The rows of a group lie close to one hidden flat surface of 11 dimensions, which passes through zero. Surfaces can cross.
Known rows, each followed by its group:
[ 13  11 -16 -23  63  18  18  10  -1  30  23 -10  27  47 -30  27  27  -2
   1 -52]	k402
[  0  11  13  26 -41 -15  -5  24   8 -14   3 -34 -42  34  23  -7 -28 -11
 -15 -37]	k402
[-11   8  -2 -11  36 -28  39   3  -7   5  22  -8  48 -59 -14  18 -27 -12
  12  37]	k402
[ 14  -2   4   7   3 -10  -9  -4  31  12   3   2 -29  -8 -11   1 -11  10
   1   6]	k168
[-24  11  21  25  10 -25  16 -19 -21   1   8   0  -6 -14  -6 -34  11 -28
  40 -12]	k957
[-11  14   8 -10  -3 -39  23  -1 -13 -13   8 -37  -3  12 -14   5  11 -23
  12 -14]	k706
[  1   3  54  29  27   9  19  15  13   2 -16   1  10   0  13 -21  41   1
  31  41]	k957
[ 19 -66  -4 -19   3  -2 -13  24  -3 -15  26 -41  18   8  -6  64  24   4
   5 -21]	k555
[ 33 -22   8   1   2 -13  10  -9  21  23   7  16  23   2  -4  -4   8  20
   7  17]	k555
[ 20 -21 -22  -7 -14  -4 -12   1   3   0  10  20  21 -13   4  22 -26  25
 -20  -3]	k706
[ -9  27  -6 -11  17   7  15 -16  18   9 -14  15 -19 -15 -17 -34  18  -8
  16  29]	k402
[ 14 -52  19  17 -17   4  10   4  16  15  -7 -12   6  55  43 -30  -1   8
  -1  -1]	k555
[ -8   9 -24 -18   0 -20  -2 -21 -13 -17   2   9  -5  23  -6 -18  17   4
   6 -32]	k706
[ 27   3  11   7 -54  -6  16  25  28 -10 -10   0  -3   6   5 -25  36  -2
  10  43]	k336
[-39 -41 -21 -30 -19  11  18  22 -10  -2  13 -14  13   2  17  33   5 -16
 -20 -14]	k555
[  6 -13 -39 -16  12  -5 -18 -27 -13   3   9  31  16  -7 -12  -1 -19  19
  -8 -17]	k402
[ -8  -7 -12  22   4  11 -11  11  -1   4  13  49  27 -52  15   4 -35  16
  -3  10]	k336
[ 16   3 -26   9  16  18 -32  28 -14 -42  17  -9   3 -32  -9   9  -1  -2
  24 -18]	k555
[ -2   0 -11  27   6 -10  -9   4  20 -16   3  -6 -34  21  42 -44 -55  15
  -6 -33]	k706
[-14  18 -20  -2  18   8  -2 -13  -5  18   4  14 -11 -13 -19  -7 -13 -14
   2 -10]	k706
[ 10 -14  -9  19 -42 -12  -7  22 -14 -48   4 -46 -13  16  31 -34 -11 -21
  20 -24]	k336
[ 10 -11 -43  -5  -6  39 -14  27   5 -31  13   6   8 -49  15  -4 -13   3
   9   7]	k336
[ -6  15   0   2  -2   0  -1   7   9  16  10 -10 -19 -42 -29  16 -14 -25
   5  14]	k706
[  1  -1  12  24  46  -5   0  -6  34  29  16  16 -18 -33  -4   3 -36  14
   5   2]	k336
[-14  -5   2  19  51 -10  -8  -7  -5  16  22  24  15 -27 -15   8 -16   3
  17 -13]	k168
[-10  10 -36 -19 -37  10 -21  21  31  -5  -8  17 -52  28 -14  11   3   5
 -33 -16]	k336
[  0 -16 -40   8   3   6 -39 -14   3  -9  18  38 -22 -32   2  -2 -32  21
   0 -39]	k168
[  7   1  14  21  22   4 -23  12  42  24  -4  12 -34  -3 -20   8 -18  13
 -10  24]	k168
[ 12 -20  -1   2 -33  35 -27  -2   8   9 -19  37   2  -6  22   4  -3  26
 -26  22]	k957
[-43  11 -18 -13  29  21  14  -3 -38   3  10 -12  10 -13  -9   4   0 -36
  10 -27]	k957
[ 16   1 -25 -12 -27  20   3  30  22  -4  -4  12   8   0   9  -1  -6   9
 -20  22]	k336
[  6 -32  49  20 -22 -11  -6 -23  -5  37  -8 -18   4   8  24  34 -45   8
 -34   8]	k957
[ 15 -20  -2  35 -23 -35 -30 -32  -6  -3   9  40  -8  -8   1 -27 -19  20
  15 -25]	k402
[  7 -15 -29   8  -7 -20 -38 -31   3   2  15  43 -24 -22 -17  -3 -16  23
   5 -34]	k555
[ 47 -54 -14  -1   5   6 -19  14   9 -23  14 -31   1  40   0 -13  35   7
  35 -29]	k402
[ 31 -45  42  29   8  19 -14   3  38  21 -16 -14 -20  37  34 -11  -1  25
  -1  13]	k555
[ 11   0  -9 -14  26  23  19 -19  -4  30   1  19  29  -1 -15 -20  25  -6
  18  12]	k957
[ -2  15  -6  -7  11 -40   0 -17 -20  15  11  26  30   3 -54  13  20  -5
   6   5]	k168
[ -6 -14  -4  11 -48   6 -15   7  14  -6  -7  21 -20 -13  26  -7 -21  10
 -20   9]	k555
[ -5 -16  43  31  17 -17  24 -24  10  36  -9   7   2  32  21 -41   0   2
  13   6]	k555
[  1  31 -14 -48  -5  29  42 -11  30   3 -11   0 -20 -31   0  -9  41  -3
   7  25]	k168
[ 35 -20   6  -5   4 -31   2 -11  22  13  13   1  15   2  -8  20  -8  27
  -5   2]	k706
[-31  38  -8 -15  53  17  -2  19  13  -9  -7   8 -10  -4  -7  26  -7  14
 -22   0]	k957
[ -4  -7   3  -3  14 -16   3  -5   0  -6   9   1  -1 -35 -21   9  23  -7
  26   9]	k402
[-21  26  12 -15 -20 -13   9  -7 -11   4 -11 -29 -17  17  -5  23 -21 -21
 -32   0]	k706
[ -3   1  30   8  46   2  17   1   9  20   3 -33  -6  11  -5   7   1 -13
  12   0]	k706
[ -6 -15  20  21  -4 -25 -18  34   8  -2  26  22  20 -75 -32  60  -3   4
   4  42]	k168
[ 14  -3 -18 -28 -34  41  -7   6 -17  16 -13  18  35  -8 -24  20  30  -7
 -16  40]	k706
[ 42 -31 -42  -8 -14  37 -30  14  29 -21   5  25  -4 -18  -3 -20  34  25
  23   6]	k336
[  9 -30 -13 -13  26  -1 -18 -32   1  -5 -15 -28 -20  31   8 -19 -31   8
  -6   0]	k402
[  2   5  32   5  33   9  14   1   4   6  -9 -27  -4  24  -4 -14  38 -13
  26   8]	k555
[-35  30 -17 -22  -3  13  14  -2  -1   0   4  16  -6 -58   4  23 -24  -5
 -21   5]	k168
[-32  37  -1 -34 -32 -16  23  -2 -17 -23 -19  -7  -1   9   4  18  16  -5
 -30   6]	k706
[-12  11  -5  34  34 -19 -26  15 -10   6   3   4  -2  47 -35 -29  -6 -17
  12 -13]	k168
[ -5 -17  -9   0  11  15   3   6   7  10  23   1  -9 -57 -17   4  16 -24
  35   0]	k957
[-14  18  28  16  -5 -18  22  25  23  -1   2 -28 -24 -10   5   2 -12 -20
   5  16]	k336
[-12  15   2  22 -22  -9 -11  15   6 -27  -6  11 -20 -12  18 -18 -12   4
   1   5]	k957
[  1   0   1  18 -46  27 -12   8 -47   3 -12  -7  18   7 -10 -27  15 -48
  17  14]	k706
[-43  15  -5   3  -4 -40 -31 -12 -48 -10   5  -1 -10  23 -37  23 -11 -22
 -13 -36]	k168
[ 10 -20 -11   0  14  14 -24 -24 -29  32   7  14  20  12 -25  12 -16  -5
  -6 -19]	k706
[  7 -11 -26  -4 -38  -9  -7  23  -8 -39  18   1  10 -33  -9   5  26  -8
  23  -3]	k402
[ 18  22   9  18  17 -20 -11  -1  -9 -11   2 -35  -7  15   0   3 -48  -1
  -8 -21]	k555
[ 14 -18  39   7 -17  27  -3  22  18   1 -23 -27 -10  23  23  11  19   6
 -10  29]	k402
[ -8 -17   7 -10  13  26 -23 -24 -30  -2 -14   0   7  17   4  13  24   6
  -4 -14]	k336
[ 24  -6  42  25   6 -42   2 -32  29  17  11   9 -19 -56 -23  -3   8  13
  37  29]	k336
[ 28 -11  -1  15  45   4  13  15  41  20  17 -21  -4   4   9 -11 -35  10
   8   1]	k336
[-40  53 -32 -22  22  27  -5 -14 -12   4 -23  36 -11  16  -1  -9 -22   7
 -39 -11]	k957
[  6  -5 -48 -21 -18   8  21  22   3  -7  16  14  34  -8   7 -17  -2  -4
  -3   4]	k555
[ 34 -28 -24   1  50  40  17  20  22  -9  16 -28  11  21  30 -49  13   0
  43 -28]	k168
[-14  -3  10  25 -48  12  -3 -10 -17   5 -15   2 -16   0  34 -37 -29 -20
  -7   0]	k957
[ 22 -20  15  11   0 -21   5  -3  17  18  17   1  12 -31  -6  22 -14  11
   5  17]	k957
[ -9  46  -1 -32  -4  26   4  18  19  23 -35   5  -8  42 -44  11  34 -11
 -40  59]	k168
[-21 -19 -40   7  58  25 -34  31 -23 -10  21  -2  16  12 -14  20 -24  -6
  -4 -41]	k168
[-14   4 -13  -7  41  85 -23   2  16  16 -31  14 -32  23  25 -18  -2  13
 -23   3]	k336
[  3  -7  16  19  25 -19  -2  -3 -16 -11   2   2  23  24  10  -8  -1  13
  11 -15]	k957
[-37   3 -30 -17 -14  -8  15   7   4   1   8  -7 -21   6   8  -3 -28 -19
 -21 -25]	k555
[-12  40   1  -2  13 -21  13 -16   5  16   8   8 -27  10 -35 -10  26 -15
  17 -31]	k402
[  4 -16  -8  -7  20   9   6  12   1  -6   1 -15  17 -10   9   4  -9  -1
   2  18]	k402

New rows. What belongs after each?
[ -2 -13  34   5  -1   9   0 -23 -11  20 -15  23  14  -4  -5   6  36   6
   7  23]	k957
[  2  14  22 -12 -12  -7   7  11  22  -3 -16 -27 -24  13  -4  29   5   2
 -22  21]	k957
[ 35 -29  35  24 -22  -3 -13 -10   0 -22 -15 -41 -18  22  24 -32  21  -1
  31   6]	k336
[ 33   0 -23 -30  33  16   0  11  26  11   5 -36  -4  29 -16  27 -13   9
 -19  -6]	k555
[ 12 -37 -13  -1  14  -5  21  17  -1   2  21 -12  34  13  12  -8   4  -3
  15 -12]	k555
[-36 -10  23  38  10  33 -23   9 -33  -2  -4  18  -4 -37  11  -7   4 -23
  24   2]	k706
[ 25  11   8 -35  14  15  14 -43 -19   3 -24 -52  11  25  -2  -4  11  -6
  -5  14]	k336
[ 29 -15 -17  -8 -31   3  -3  41   6 -23  20 -27   8  21  -6  25  33  -5
   6 -28]	k402
[-10  -1 -25 -30  42  20   3  20  26 -25   6 -17 -25   4   3  14  27  12
   4 -23]	k706
[-14  61  31  -9 -14 -42  52  -5 -14  18  -6  -2  42 -34 -18  23 -12 -17
 -18  56]	k555
[ 13 -23 -22 -19  -5 -20  20 -17  25  28   7  -6  -6  50  -1 -22  -4   5
  -9 -21]	k555
[ 43  -6  11  14  19  15   1 -13  35  38  -5  10 -12   9 -29 -45  36  -2
  37  26]	k706
[ -8 -28 -12  -9  57  26  12   5  21  39  12  -7   8  23  20  12 -42  11
 -25 -20]	k555
[  5 -30  57  30  49  35 -15  16  12  45   5   5  17   9  20  63 -12  29
 -24 -10]	k402
[-33 -15   9  36  53  18 -48  -5 -19 -24  -4  22 -28  13  19 -11  -2  17
  16 -49]	k957
[ -7  16 -17 -39   3  10  23  18 -13  -8   5 -28  26  -8 -14  36   9 -15
 -14  11]	k336
[ 10 -12  21   2 -37  14  -8  17  37  -7 -14  25 -14 -38  13  26  22  28
 -14  50]	k706
[ 20  -7 -22  -7 -27   7 -26  -4  -7  12   5 -23 -27  13 -36   4 -12 -25
  -2 -12]	k706
[ 12   5  14   4  -4  -5  26  34  10   4  21  -9  29 -22  -6  22  16  -6
  10  12]	k402
[ 20  20  -1  32 -33 -28  13  29  25   4  -1 -10   7  14  23 -33 -71  -2
 -26  27]	k168
[-14   3  26   5   7   3 -24 -12 -17 -13 -15 -22 -33  18 -11  17  22  -8
   6 -17]	k555
[  6  12  19   0   4 -46  -1 -16  -5   5   0  19  26   7 -10  31 -20  30
 -25   5]	k957
[-17   8  -8  -9   8   5   5 -26 -23  14   2  26   8 -18 -24 -12  34 -16
  23  -2]	k957
[-27 -32  10  15  42   8  -7   6  11  29  22  19   9 -44  17  44 -51  15
 -20  -5]	k555
[-16 -36   9   0   6   3  31  -7  16  38   7  39  27 -12  12 -12  28   5
  11  22]	k555
[  8 -23 -28   7  -7  13 -26  -4 -25 -23  13   9  22 -44  21   5 -35  11
   2 -12]	k336
[-29  47   4 -21  22  20  26 -16  11  24 -23  12 -26  12 -17 -28  34 -18
   0  21]	k555
[-18   6 -12   3   8  48 -11   6   0  22 -16  70  24  -9  15  -6  -4  25
 -26  20]	k336
[  1  20 -14 -24 -14   2   3 -25  23   1 -23   8 -34  -2 -17 -28  16  -1
  -4  35]	k402
[  5 -18  -6   2  31  -5 -22 -11  33  -2  12  25 -30 -23  -9  10  10  31
  16 -19]	k706
[ 17 -14  29  17  19   7  44  25  35  31   4  -5  38 -10  26 -14 -12   4
   6  50]	k555
[ -5 -62 -16  11  -2   7 -23  -2   8  13  16  29   4  -9  28  16 -36  27
 -17 -23]	k555
[  5   9 -23  -9 -50  14   9  -2   7  10  -3   8  -7 -21   6 -23 -12 -16
  -6  18]	k957
[-24  28  -6 -19  -2  14   1 -21  -5  10 -24  16 -13  23   4  -6  -5   5
 -32   0]	k706
[ -3   4 -33 -11 -45  19 -26   0  -1 -18 -22  13 -34  49   9 -31   9   3
 -20 -22]	k336
[-10  11   6 -12 -23  17 -14   2 -21 -13 -21  -7  -3  10   4  20   7  -2
 -23   5]	k555
[ -7 -33 -44  -1 -36   3  -1  -5  -9 -15  10  55  16  -7   8 -54  39  -2
  32 -13]	k555
[ 12 -43  10  12   6 -13   6   4 -30 -11  15  -8  47  18   9 -11  34  -6
  37 -16]	k555
[-17  -1 -15 -21 -33 -40  50  10   5   4  18 -10  18  -5  -4  -9   9 -26
   5   6]	k555
[ 28 -17  12  -1 -46  -8  -8  -9   6   4 -17  13   4  43  -3  -9  38  15
  -6  11]	k336
[-10  -9  -2   6  -2  37 -31  -2 -31 -10 -19  19  12  16  24   5  -5  12
 -18  -9]	k555
[  9  -7  17 -12  36   7  26 -21  17  49   5 -17  -1  -5 -25   5  11 -15
  14  12]	k957
[-14  10  -4  10  17 -28  -3   8 -22 -33   9  -5  10  11   0  -7   3  -3
  16 -29]	k957
[ 11  22  -4   0   7  -7 -29 -18 -41 -22 -10 -21   2  34  -6   3 -18   1
  -9 -37]	k555
[-14  13 -13  -7   1 -35  22   9  19  -2  29  -5 -16 -45 -24  11 -10 -20
  16  -1]	k555
[  1  12 -15 -16 -43   3  13  11   0 -12  -6   3  14 -19  15   5 -11   0
 -22  20]	k168
[ 23 -11  -5   8 -26  28 -26  17  13 -13 -14   2  -6   7  28  -5 -16  18
 -18  14]	k555
[-34 -47   3 -13 -15   5   5 -32 -17  29  -8  33  10  36  17   3  23   8
 -18 -17]	k555
[  6  11  15  17 -17 -40   2 -31  -3  19   4  53  21 -31 -21 -11   6  14
  11  24]	k168
[  6   1  -4   1  21 -34  19  -2 -17 -24  25 -56   4 -11  -5 -11 -12 -29
  37 -28]	k336
[-16  21 -11  -2 -45   8  12  42  19 -16  -4  18  -9 -22   3  -1  15 -11
  -8  31]	k336
[  0   9   4  14  12 -15  -8  -1 -26 -23  16  16  21 -48 -27   6  29  -7
  42   1]	k555
[-19  18 -17  19  14  19 -27  14  -5 -38   2  -9 -48 -17   1 -27   1 -19
  29 -30]	k555
[ -8  16 -14  -5  23 -14  18 -16  16  22   8   6 -16   4 -10 -21 -17  -4
   2 -13]	k555
[  2  -4  35  22  -5  27   0  10  15  -4 -19 -21 -17  -9  32 -14  -5  -2
   5  32]	k336
[  4  30   5  33  24  16 -58 -44 -37  -7 -19  64  -4 -19 -11 -25  -4  27
  13 -16]	k555
[ 26  -2 -16   0 -45 -15 -47   3 -17 -49   3 -12 -22 -12 -18  22   3   7
   2 -21]	k555
[ 34 -10  -8 -40  -1  -7  31  28  18   3   8 -32  46  18   4  49  -4  15
 -32  23]	k706
[ 13 -18  24  22  30  26   7  -2  20  30   0  25  16 -25   9 -13   6  13
  20  32]	k957
[-30  11 -15   4 -12   9  -7  19 -76 -54   5  -7  43 -11  12   0  13 -30
  17 -24]	k555
[-27  -8 -26 -14  34  61  18  22  47  30  -2  29 -22 -18  17 -23   6   0
  -4  20]	k555
[ 38  19 -11 -13 -16  -7   9  17   7 -18   2 -18  17  -4 -18  -2  25  -3
  15  23]	k555
[-32   4   9  36 -13   7 -42  -4 -13 -16  -3  39 -32 -57  15  12 -35  10
  -7  -5]	k555
[ 29  10 -30 -20  14   9  20  12  36  13  11 -12  -4   4 -14 -17  -5  -4
   5   8]	k957
[ -8   3  31  11  32   2   0 -12  32  25  -8  17 -23 -21   5  17 -10  24
  -8  17]	k706
[ 21  -9 -19 -33   9   7 -10  34  17 -29   4 -16  10  15 -15  44  34  19
 -11   4]	k957
[  8 -53 -27  11   4 -37  16  17  -7 -18  50  -7  34 -15   1 -14   6 -13
  48 -38]	k555
[-19 -12  17 -10  35  24  13  29 -21  -2  13 -27  31 -24  -9  47  26 -25
  14  13]	k706
[ 19  56  12  -1  19   3 -13 -23 -22  -6 -26  -8  -2  27 -23 -11   7   2
  -2   2]	k555
[-25  64 -25 -51  -5 -23  42 -16 -11  10 -12 -12  10  33 -13   6 -22 -12
 -46  -2]	k706
[  6  -6  18  38 -52 -28 -21  29  10  -9  -3 -13 -10   7  22   8 -66   5
 -36  18]	k168
[ 26   1 -34   9  62   0 -19  16  35 -17  15  21  -8  23  -4 -30  -4  35
  19 -28]	k957
[ -4  -6   3  14 -38   6 -16   6   2  -7 -12  14  -4 -24  30   6 -42  12
 -31  25]	k402
[ 40 -31   9 -25  -7   1  18 -49  21  17   3  -6  -5 -11  39  14 -14  39
  -7 -22]	k168
[  9 -47  -1 -24  25   0  10 -14  33  49  11   9   7  18  -8  33   3  25
 -19   2]	k555
[  6  -4 -38 -17  35   4  14  11  28  17  24  -6   1  -7  -8   5 -33   5
  -9 -14]	k555
[  1  34 -24 -38 -23 -16  14 -27  14   4 -26 -15 -26  26 -14 -25 -16  -5
 -28  25]	k402
[  7  10  -9 -15  -1 -40  30   3   3 -21  15 -25   6   8 -16 -12  28 -12
  25 -11]	k706
[-11  -8  31  -7 -22  -4  20 -16  30  42 -16  24  -7  -7   7  20   0  16
 -33  43]	k555
[-23  -5  31  23   3   9 -17 -24 -28   6 -16  35  -3 -12  -3 -11  33  -2
  20   3]	k706
[  1  41 -35 -17  17 -14   0  12  42  -2   6  -1 -33   0 -12   6 -46  18
 -31  -6]	k957
[-15  19  -2  13 -25   8 -23 -21   2 -11 -15  12 -44 -32  17 -19 -32   2
 -11   7]	k336
[ -1  -8 -14 -17 -38 -53  39  -7  -3  10  20  -2  29   5  -3   0 -13  -8
 -11  -1]	k555
[ 26  -6 -29 -16 -16  11  -3   9   5  -3   4   6  14  18  -2  -4  10  11
  -7  -5]	k402
[-24  14  20   0  62  -6  39  16  10  17  25 -41   2 -37 -18  22  -6 -34
  26   3]	k957
[-26  23   4 -10  29 -15  11 -21 -25   5   1  24  15 -14 -30   9  34  -5
  12  -3]	k957
[ 14  24  -1 -15  -5   3   6 -15  -9   5 -12  19  23   6 -15  -5  22   6
  -5  21]	k555
